The same things were measured in two ways. Each way mixes the same 11 hidden numbers, adds some noise and spreads widely along 7 directions of its own, which tell nothing about the thing.
In the rows, zero is written as 128.
Some things both ways: the first way, then the second way.
[137 138 138 113  92 130 124 141 133 119 133  72 155  85  80  83 137 140
 116 104]
[124 127 126 127 129 161  94 105 154 140 121 142 133 128  89 142 111 189
 109  84 148]

[176 168 147 148 104 153 101  95  85 140 107  84 117 144 127 132 129 116
  91  96]
[121 100  70 133  52 115  96 114 129  71 128 119 127 146 154 143 156 145
 130  93 173]

[172 150 181 151 126 172  99  98 143  96 132 123  96 105 141 145 114 102
 132 112]
[ 98  79 134 125 134 136 121 119 142 135 104 120 178 157 175 158 149 151
 173 153 109]

[151 152 138 137  64 166 121 119 171 137 125 118 103  90 131 182 137 111
 148  93]
[111 173 149 167 179 164  97 105 121 132  97 142 201 103 133 145 101 179
 132 121 155]

[112  96 101 121 182 100 139 148  97 108  93 127 149 169 171  97 110 155
 114 119]
[141 109 141  95 103  80 217 169  91 134 142 122 123 128 100 116 138  66
 163 164 100]

[109 106 130 144 173 140 150 155 159 156 163 146  95 115 148 130 162 141
 153 158]
[111 126  95 108  67  97 130 147 154 108 143 155 107 161  84 135 164 126
  86 147 155]

[ 95 114 154 126  99 159 133 133 118 107 120 164 118 118 109 156 100 130
 183 183]
[138 147 132 211 138 138 151 118  94 114  84 126 162 113 137 127 122 125
 136 136 170]

[155 131 166 130 123 117 117 127 166 153 108 143 140 127 145 185 118 120
 111 119]
[152 189 168 187 178 195  93  94 157  80 160 128 135 129 147 121  87 125
  68  36 138]

[128 162 104 114  80 125 132 142 121 155 109 114  99 116 161 126 130  96
 160  79]
[109 137  97 173  92  75 107 180 112 161  89  88 195 119 193 128 100 209
 136 115 174]

[122 115 119 125 176 102 138 121 174  76 134 124 109  88  80 134 146 137
 116 135]
[104  81 156 127 139 134 164 112 102 124 133 144 102 122 134 122 144  82
 173 142  92]

[158 121 107 156 127 127 157  88 162 119 140  69 163 139 106 148 137 147
  85  90]
[109 134 140  93 133 174 137 115  93 128 146 144 158 106 104 139 144 117
 157 130 129]

[139 160 125 128 158 139 143 139 149 135 127 139  94 106 133 147 114  99
 158 105]
[103 105 104 170 112 152 122 138 109 144 148  93 121 145 192  91 200  67
 152 170 117]

[114 157  94 124 107 113 128 120 138 127 124 151 165  99 132 171 128 102
 159 144]
[146 159 145 129 145 116 104 124 108 102 135  84 165 115 143  98  69 145
 148  89 137]

[101 154 111 127 150 100 139 111  98 125 109 159 124 133 156 114 117 114
 143  96]
[127 117 158  83 164 100 182 100  97 142 145 151  85 105  84  86 129  67
 187 140  66]

[119 101 150 133 140 126 122 175 137  89 126 149 156 107 138 108  85 117
 142 138]
[122 118 166 166 140 121 150  98 156 118 140  97 176 158 223 125  99 112
 146 143  97]

[146 125 121 120  58 132 123 143 119 154 127 104 174 155 157 146 111 123
 126 129]
[ 96 172  57 135  59 121 167 111  71 160 143 154 114 106 109  91 144 123
 114  91 173]

[ 92 109 112 109 157 121 166 164 169 160 168 128 133  86 100 125 180 180
 115 118]
[129 107  86 147  91  89 123 147 161 111 111 122 148 195 120 142 145 117
 109 156 156]

[117 103 112 133 166 124 138 162 125 119 129  79 188 119 114  93 141 180
  76 116]
[161 145 156 160 160 131 139 147 158 127 134  94 113 128 104 102 123 133
 107 127  93]

[138 169 105 117  88 108 151  98 143 161 132 140 108 118 108 144 152 105
 177 110]
[128  84 178 147 169 170 121 136 125 101 131 112 105 151 153 139 116 100
 127 100 100]

[ 96 107 119 131  66 131 148 124 167 120 138 110 153  89 100 140 123 122
 154 120]
[155 129 185 173 193 182 151 131 146 123 103 102 206 147 149 148 109 132
 154 145  77]

[135 147 146 136 119 156 120 121 131 117 116 138 130 127 160 150 117 117
 154 128]
[158 113 172 132 185 151 156 147 141 128 122 105 115 132 107 129 116 114
 129 123  58]

[118 112 128 124 104 147 131 143 171 120 175 117 150  87  94 152 147 136
 144 188]
[125 143 122 166 113 186 117 104 113 104 137 124 148 129 122 131 163 123
 121 128 180]

[150 129 156 140 227 158 140 131 118 120 133 151  96 158 138 126 103 137
 137 158]
[113 141 105 160 100 111 114 159 109 144 108 112 125 110 131 107 154 168
 116 135 170]

[111 147 139 143  86 163  97 116 145  76 112  81 123  48 103 144 121 102
 144 151]
[139 117 134 109 115 127 137 136 121 112 142 127 121 118  97 134 145 117
 139 125 136]

[110 174 137 127 102 142 136 128 117 156 128 165  69 130 164 128 133  97
 189 102]
[139 110 131 169 122 122 185 162  91 201 103 116  77  85  69  91 139 133
 134 158 125]

[168 181 152 121  78 171  99 115  94 153 101 171 104 127 183 160  96  99
 155  63]
[157 119 141 115 143 134 174 121 150 112 128 114 139 160  99 131 133  98
 136 149  78]

[124 117 166 138  71 143  99 126 152 105 129 116 180  80 144 141 150 153
 120 107]
[120  68 107 145 108  91 161 112 152 137 112 101 188 201 144 142 131  98
 187 181 119]

[127 101 145 131  85  97  79 166 121 141 124  65 177 151 167  96 178 150
  95 187]
[117 115 126 140 112 170 138  91 128 109 150 165 108 135  84 128 159  95
 131 119 140]

[152 141 147 128 160 175 126 136 152 119 115 150 123  92 152 201  81 106
 131 128]
[125 183 103 116 115  48  99 179 137 120 104  98 212 157 196 145  71 183
  91  95 174]

[120 123 113  89 178  92 134 191  84 171  90  99 148 174 184  78 144 163
 106 141]
[129 156 155 138 205 138 119 143 120 143 122 158  96 123  96 111 132  84
 106 115 114]

Other things, the second way, with their names:
<328>: [125 106 152 181 126  96 128 159 123 178 100  90 121 100 144 110  78 196
 129 116 143]
<925>: [131 117 110 114  86 157 157 102 110 157 137 143  92 104  28 101 148 141
 136 147 143]
<58>: [108  91 136 143 107  81 173 144 109 193  87 122 152 118 145 132  85 184
 165 127 136]
<962>: [178 117 118 183  78 152 160 131 121  45 160  89 110 123 146 134 148  91
 112  72 142]
<896>: [ 85 123 128 147 154  98 114 134 114 191 110 137 120 116 149  94 126 143
 156 130 126]
<677>: [ 95 132  99  93 133  83 108  89 131  91 136 153 147 166 145 134 133  90
 149 121 132]
<657>: [117 112 117 115 146 140 118  96 153  67 128 125 195 210 171 141 124  68
 154 158  75]
<294>: [142 182 157 178 191 150 159 145 114 157 105 118 123 114  97  86 100 129
  97 130  97]
<302>: [178 110 180 149 170 194 133 135 142 106 123 106 114 114  93 141  93 152
 111  71  87]
<35>: [ 97 148 139 156 127 162 138 123 134 117 164 141  76 104 122 102 215 124
 111 121 115]
<143>: [185  82 156 181 139 167 131 177 143 114  83  55 220 139 107 165 110 179
 170 157 120]
<301>: [ 97 133  76 205  37 141 153 153  72 158 139 109 137  92 155  94 192 133
 139 146 196]
<824>: [153  81 143 174  90 129 150 169 126 121 136  79 123 151 144 137 125 106
 116 133 162]
<599>: [151 150 140 128 108 179 131 111 121 115 148 152 117 110  62 119 105 130
  96  95 159]
<624>: [145  89 151 114 142 162 110 146 105 119 114  77 222 141 175 164 119 112
 182 183 136]
<1027>: [124 184 149 155 193 131  68 157 136 106  85 128 179 126 141 130  80 197
 101  76 135]
<673>: [125 173 205 190 208 135 138 156 149 170 124 103 113  96 148  96  94 180
  91  96  93]
<910>: [142 115  59 138  79 121 145  94 119 101 136 146  64 141  81  97 138  90
 122  72 117]
<631>: [154 131 212 190 215 168 136 162 145 126 115  90  85 127 154 123  83 144
  70  78  81]
<988>: [157 121 128 215 145 179 115 145 100  93  92  76 184 103 135 125 190 122
 180 187 145]
<878>: [169  59 122 173  81 144 164 200  92 127 114  65 127 100 145 172 133 144
 144  88 145]
<816>: [ 87 104 110  81 133 133 118 106 109 161 107 163 127 110  95 128 143 148
 166 158 101]
<580>: [117 128 114 188 148 141 172 121  99 137 141 152  55 115 141 107 168  51
 116  79 104]
<722>: [112  85 143 150 177 103 116 176 126 173  68  75 147 152 185 123  80 174
 146 134  72]
<1047>: [124 156 144 141 165  99 129 134 121 157  71 134 178 113 106 129  62 213
 138 104 135]
<221>: [155 119  88 146  63 134 165 157 114 121 138 107  96 119  77 105 183 112
 119 146 138]
<13>: [142 100 103 125  84 114 156 171 121 122 142 108  75 139  87 114 153 103
 103 131 121]
<480>: [ 72 151 157  89 184 119 117  45 128 115 115 190 169 148 133 141  94 127
 159 122 126]
<581>: [135 143 174 149 191 139 155  85 120 122 105 147 162 107  85 124 103 132
 177 123 108]
<45>: [131 128 130 133 132 182 136 111 139 121 156 141  76 120 103 119 160 113
 101  89  97]
<1014>: [110 144 118 133 138 145 167  92 129 149 104 165 152 129 110 120 100 152
 140 108  71]
<943>: [140 121 112 141 130 117  96 169 129  92 119  83 157 151 190 146 129 134
 121  97 128]
<1088>: [166  92 143 134 161 102 165 164 125 130 122 105  71 143 100 106 117  65
 131 127  70]
<1019>: [125 118 100 149  88 105 145 116 107 149 119 131 100 106  81  77 150 131
 162 152 141]
<304>: [117 115 152 158 118 149 183 127 117 137 137 137 116 127 111 121 169 106
 138 152 126]
<969>: [125 100 106  81  82  93 152 115 109  97 146 145 110 156  93 154 144  75
 129 136 177]
<898>: [141 160 139 153 132 127 131 134 124 137 122  97 164 117 130 101 109 155
 131 131 137]
<1061>: [150 136 131  91 133 151 112 134 133  85 140 144 137 127  90 156 117 130
 113  74 123]
<64>: [123 144 111 123  83  85 157 122 111  95 151 153  73  92 122 125 115 133
  98  51 142]
<777>: [138 149 138 185 149 139 134 142 140 147  93 137 115 114  70 111 120 174
 103 117 131]
<649>: [143 116 118 160 122  84 138 162 135 158 125 102 109 150 131 112  81 110
  95 114 135]
<536>: [135  98 120 120 127 135 115 133 156 147 108 111 163 177 134 149  82 149
 115 126 121]
<484>: [145  76 125 178 122 127 215 181 119 160 107  86  73 116  94 119 182 125
 141 151  65]
<950>: [111 110 121 162 141 116  90 151 136  90 122 118 108 134 176 148 151 138
 117  66 134]
<1013>: [162 109 146 152  98 171 141 148 140 106 175  75 110 130 159 128 131 106
  96 106 118]
<659>: [138 114 137 152 138 164  80 107 151  76 139 115 160 169 153 153 147  89
 120 145 170]
<499>: [191 141 178 190 137 217 192 147 130 111 148 111 102  87  43 128 166 122
 103 124 112]
<952>: [122 119 152 157 110 127 163 134 104 136 158 127  57  91  85  77 196  86
 140 171 141]
<337>: [134 120  86 162 123 123 108 137 111 129 116  94 127 131 137  99 146 108
 144 138 130]
<82>: [147 151 144 146 159 139 136 113 126 128 147 127  96 122  64  86 123  92
 121 124 122]
<515>: [ 98 128  86 162  40  99 202 139  77 178 143 141  38  72 102  87 134 161
  94  74 156]
<938>: [102 143 113 139 139 103 117 108 121 110 106 166 124 127  88 121 134 137
 138 115 145]
<1078>: [137  97 129 176 155 170  84 121 141 100 132  79 112 126 153 107 175 125
 161 112  97]
<225>: [ 82 152 113  84 108 136 119  49 108  88 154 177 122 124  87  98 183 114
 168 136 154]
<1058>: [157 125  93  76  73 118 130 125 153  55 165 146 109 176  73 125 116  77
  93 103 107]
<245>: [141 117  87 182  95 114 139 161 124 112 106  82 140 144 148 136 138 143
 111 120 146]
<714>: [ 94 125 152 115 144 181 156 106  91 138 153 161 104 105  98  99 184  71
 160 172  91]
<1085>: [ 87 133 111  78 114 117  99 103 142  93 139 156 144 137 130 125 146 160
 153  97 100]
<610>: [127  86 146 132 142 103 140 158 121 120 127  93 128 119 142 152 148 129
 164 119 117]
<846>: [127 100 180 122 173 154 131 104 165 100 115 160 116 148  86 154  91 148
 119 100  78]
<977>: [139 169 171 194 203 124 120 112 118 101  78  92 207 102 139 121 138 169
 184 161 148]
<298>: [119 150 108 128  83  74 173 176 124 129 119 157  70  95 102 138 112 187
  54  61 132]
<475>: [108 108 159 114 161 147 171 146 111 234 109 126 129 101  55  77 153 134
 182 239  65]
<408>: [108  83 139  85 138 115 123 119 137 122 127 146 125 140  88 147 159 122
 175 148 114]
<1052>: [158 136 188 158 168 163 168 126 134 171 129 119 123 106  74 115 102 137
 118 140 122]
<168>: [119 116 177 139 187 149 138 117 126 117 142 142 105 138 115 130 129  78
 136 115 105]
<442>: [146 122  73 143  70  97 146 145  74 102 115 115 131 102 122 126 130 126
 153  83 166]
<954>: [147 135 152 216 164 116 164 180 110 145 100  72 132 127 171 120 121 110
 104 149 135]
<62>: [148 107 162 137 122 185 147 130 117 100 154 111 127 121  97 136 169  90
 138 162 135]
<567>: [158 142 174 124 162 129 117 100 139  35 139 141 150 154  85 140 101  77
 125 136 143]
<600>: [107 141 147 138 163  86 156 152 100 146 126 102 130 123 195 116 102 118
 129 107 108]
<614>: [ 89  96  80  94  74 148 112  69  79  59 142 148 140 118 125 126 204  87
 206 162 144]
<830>: [111 120 160 113 140 129 172 141 136 133 156 123  86 127 116 124 169 113
 115 137  91]
<1055>: [126 102 129 210 147  97 160 176 149 187 103  79  76 133 143  76 157 153
 132 127  73]
<1026>: [ 87 107 111  96 102  90 124 107 141  67 135 165 147 168 155 159 157 106
 145 127 127]
<645>: [135 115 137 171  85 183 191 144 120 112 159 136  55  89 112 141 191 113
  76 105 119]
<1016>: [168 149 208 160 141 219 129  88 153 112 168 116  97  66  39  91 137 163
 112 141 132]
<120>: [129 128 140 134 134 107 160 145 121 120 135 102 115 115 124 117 127 123
 129 135  95]
<47>: [ 84 120 127 114 142 135 120 117 126 167  89 189 122 140  49 142 133 159
 117 159 158]
<877>: [158 107 164 132 170  84 184 160 127 186  83  99 138 119  72  99 107 134
 174 208  78]
<897>: [134 150 154 175 130 170 135 106 122  76 143 125 143 124 133 118 155 104
 126 139 145]
<813>: [130 153 160 165 194 184  99 101 130 139 108 110 169 114 111  96 124 159
 161 143 107]
<912>: [136 125 151 184 139 133 162 160 111 162 114 104 106  97 154 104 105 142
 115 110 100]
<506>: [160 155 105 115 147  94 124 153 102 128 105 109 115  92  91 119  90 153
 118  79 126]
<730>: [130 123 124 151 120 107 122 166 135 148 106 122 103 129 130 119  98 182
  97  70 133]
<812>: [ 99 122  67 117 116  96  80  64 121  78 118 140 154 149 139 123 135 116
 178 112 145]
<537>: [104 142 100 165 132 151  90 127 132  94 108 131 165 155 165 133 164 138
 126 115 136]
<881>: [162  85  93 144  73 137 130 122 138  75 142  90 151 156 105 143 157 106
 162 125 146]
<828>: [135 140 124  95 130 122 125 131 154 104 123 184 111 152  39 141  87 140
  83  84 113]
<926>: [105 164 110 129 103 113 135 123 136 121 141 156 115 129  91 112 155 148
  99 111 150]
<141>: [107 102 160 137 166 123 162 164 134 198 103 139  89 112  66 120 143 154
 130 161  90]
<395>: [142  96  79 158 142 113 163 105 124 115  70  97 196 188 135 133 133  96
 192 181  83]
<849>: [ 97  95 142 147 170 172 103  69 148  50 146  99 108 149 220 126 177 113
 164  85  46]
<1084>: [ 95 141 185 159 212 157 157  81 131 145 125 165  97 111 101  98 164 105
 153 147  74]
<660>: [132 163 174 162 118 184 181 115  80 173 164 152 103  54  31  96 177 110
 134 161 200]
<807>: [ 80  93 124 143 125 137 170 134 125 161 122 131 132 158 148 115 189 113
 165 168  83]
<127>: [151 182 154 152 169 151 130 122 161  96 136 146  92 109  87 110 129 155
  84  54  96]
<806>: [145 111 169  93 106 129 164 153 136 167 157 111 123 129  74 118 110 121
 113 183 135]
<718>: [ 85 132  96 146 149 146  87  97 126 135 118 139 129 139 143  97 173 118
 154 148 111]
<323>: [123 109 120 139 131 102  91 131 123 191 128 108  91 131 104  75  91 144
 140  99 159]

Some of these things the first way, each followed by its name:
[133 170 129 122  93 110 114 154 112 141 114 134 108 115 162  90 145 109
 172 100] => <328>
[136 114 112 131 165 110 156 143 160 110 123 100 123 125  95 131 127 147
  92  93] => <912>
[138 121 140 108  85 147  99 140 110  69  87  68 192  78  69 103 100 148
 118 146] => <1047>
[129 119 156 153 187 146 152 121 121 114 119 165 146 159 147 129  76 134
 145 134] => <898>
[122 145 115 131 133 138 133 146 121 127 108  95 158 128 132 133 128 149
 120 127] => <337>
[141 134 142 127 102 130 130 128  89 158 120 151 105 160 167  98 117 121
 156  89] => <304>
[136 157 130 129 115 127 119 130 106 156  93 119 162 126 154 130 136 145
 119  94] => <82>
[133 121 104 115 140 132 158 163 126 166 127 151 160 166 146 144 119 161
 139 125] => <294>
[137 138  83  68 188 101 149 180 142  95 116 131 114 106 111 106 109 138
 131  94] => <624>
[141 109 129 128 115 127 141 137 121 103 135 123 144 142 118  99 112 143
 138 119] => <515>
[170 155 128 122  84 146 116 133 133 128 125 100 148  99  94 149 129 119
 142 137] => <631>
[100 107 108 115 138  83 151 164 141 161 155 147 143 146 156 104 170 152
 151 142] => <824>
[ 82 144 101 104 178 130 161 151 144  96 135 156 100  54  80 113 124 140
 144  87] => <877>
[139 195 115 133  93 133 111 109 107 166 120 107 108 128 167 127 167 108
 139  92] => <1078>
[ 93 139 165 141 133 135 121 139 121 109 110 126 125 104 162  94 108  96
 200 171] => <896>
[ 97 142 102 126 131 124 156 128  97 145 117 134 161 151 126 106 139 160
 144 111] => <812>
[145 122 142 120 162 109 147 129 128 159  68 130 112 160 141 116 128 154
 122  79] => <828>
[109 115 156 130 139 151 122 128  98 101  89 119 150 124 119  98 116 163
 156 165] => <938>
[117 177 132 151  98 154 148 109 149 153 152 154  56 116 162 145 136  76
 218 124] => <816>
[ 59 151  93 131  63 136 176 123 127 148 145 191  68 110 153 140 121  83
 252 112] => <64>
[112 133 111  94 104 110 113 179 119 123 140 122 142  96 104  69 142 132
 157 147] => <925>
[125 118  98 108 189 138 132 138  83  97 139 123 173 127  90 105 136 199
  78 124] => <977>
[128 145 136 138 111 148  83 121 171 103  99 131 125  39  95 216 152 124
 128 169] => <567>
[152 149 144 143 143 148 138  96 133 121 113 114 159 113  84 130 108 134
 112 104] => <813>
[133  93 132 138  69 108 122 143 164 129 132  69 182 130 110 139 140 141
  79 129] => <1014>
[140 160 121 124  62 193 131 139 146 122 126 126 119  68 118 193 119 128
 162  96] => <954>
[126 122 131 142  76 129 128  91 133  85 110  80 123 159 161 137 136 134
 137 114] => <878>
[124 138 144 114 108 132 132 127 124 139 102 135 104 145 165 151 126 131
 136  93] => <580>
[168 160 130 175  88 140  95 104 187 137 141  72 104  94 135 201 168  89
 108 150] => <714>
[117 112 122 147  94 110 139 115 192 133 164  93 138  90  75 136 192 152
 111 138] => <846>
[160 148  99 150 117 152 118  94  94  76  87  42 156 119  56 113 117 143
  95 112] => <614>
[107 127 116  96 118 100 127 125 134 118 122 148 133 105 118 130 153 146
 124  96] => <581>
[158 181 103 145  24 123  48 121 126 166 131  49 130  89 174 155 186  62
 114 159] => <1085>
[152 149 118  86 128 103  94 156 150 131 110 122 120  89 142 140 173 142
 112 110] => <168>
[ 95  95 164 123 146 134 145 150 143  80 139 149 154  98 110  86  90 143
 168 152] => <1052>
[127 148 157 136 115 138 113 156 184 129 112 132 125  75 155 186 147 118
 140 127] => <649>
[117 158 106 153 140  96 156 105 121 185 142 113 113 150 127 124 180 134
  85  78] => <1019>
[119 168 152 139  59 170  76 124 137 104 121  91 130  40 129 137 141  97
 156 137] => <1055>
[ 99 148 160 151 117 177 131  94 130  95 110 136  93  99 143 147 110 105
 217 170] => <950>
[112 122 120 165 182 125 134 128 135 107 143  84 134  99  98 107 164 150
  94 148] => <952>
[189 155 189 160 117 130 110  89 124 157  81 125 110 171 158 162 108  97
 107  98] => <599>
[160 166 122 142 126 126 117 143 130 143 113  78 116 113 145  92 144 112
 114  70] => <475>
[137 107 117 143 148 129 152 127 121 135 123 115 147 142 100 128 122 156
 108 126] => <897>
[143 148 178 146 113 191 123  91 126  91 125 149 125  88 124 173  99 123
 164 136] => <969>
[118 141 121 157 140 164 141  98 118 110 106  92 114 134 106 158 136 151
 117 128] => <988>
[162 118 163 170 124 143 125  89 111 155 119 126 109 208 192 147 140 147
  89  80] => <499>
[100 147 103 125 135 147 154 128 113 135 131 133 142 150 156 152 122 141
 152 131] => <506>
[122 121 135 137 170 117 145 131 140 141  78 147 124 143 141 147 109 130
 141 123] => <1058>
[151 140 128 133 126 157 119 133 130 110 133 156 136 123 180 177 104 113
 163 140] => <600>
[111 133 124 172 139 114 147 128 153 141 182 127 114 108  96 103 164 119
 128 121] => <1016>
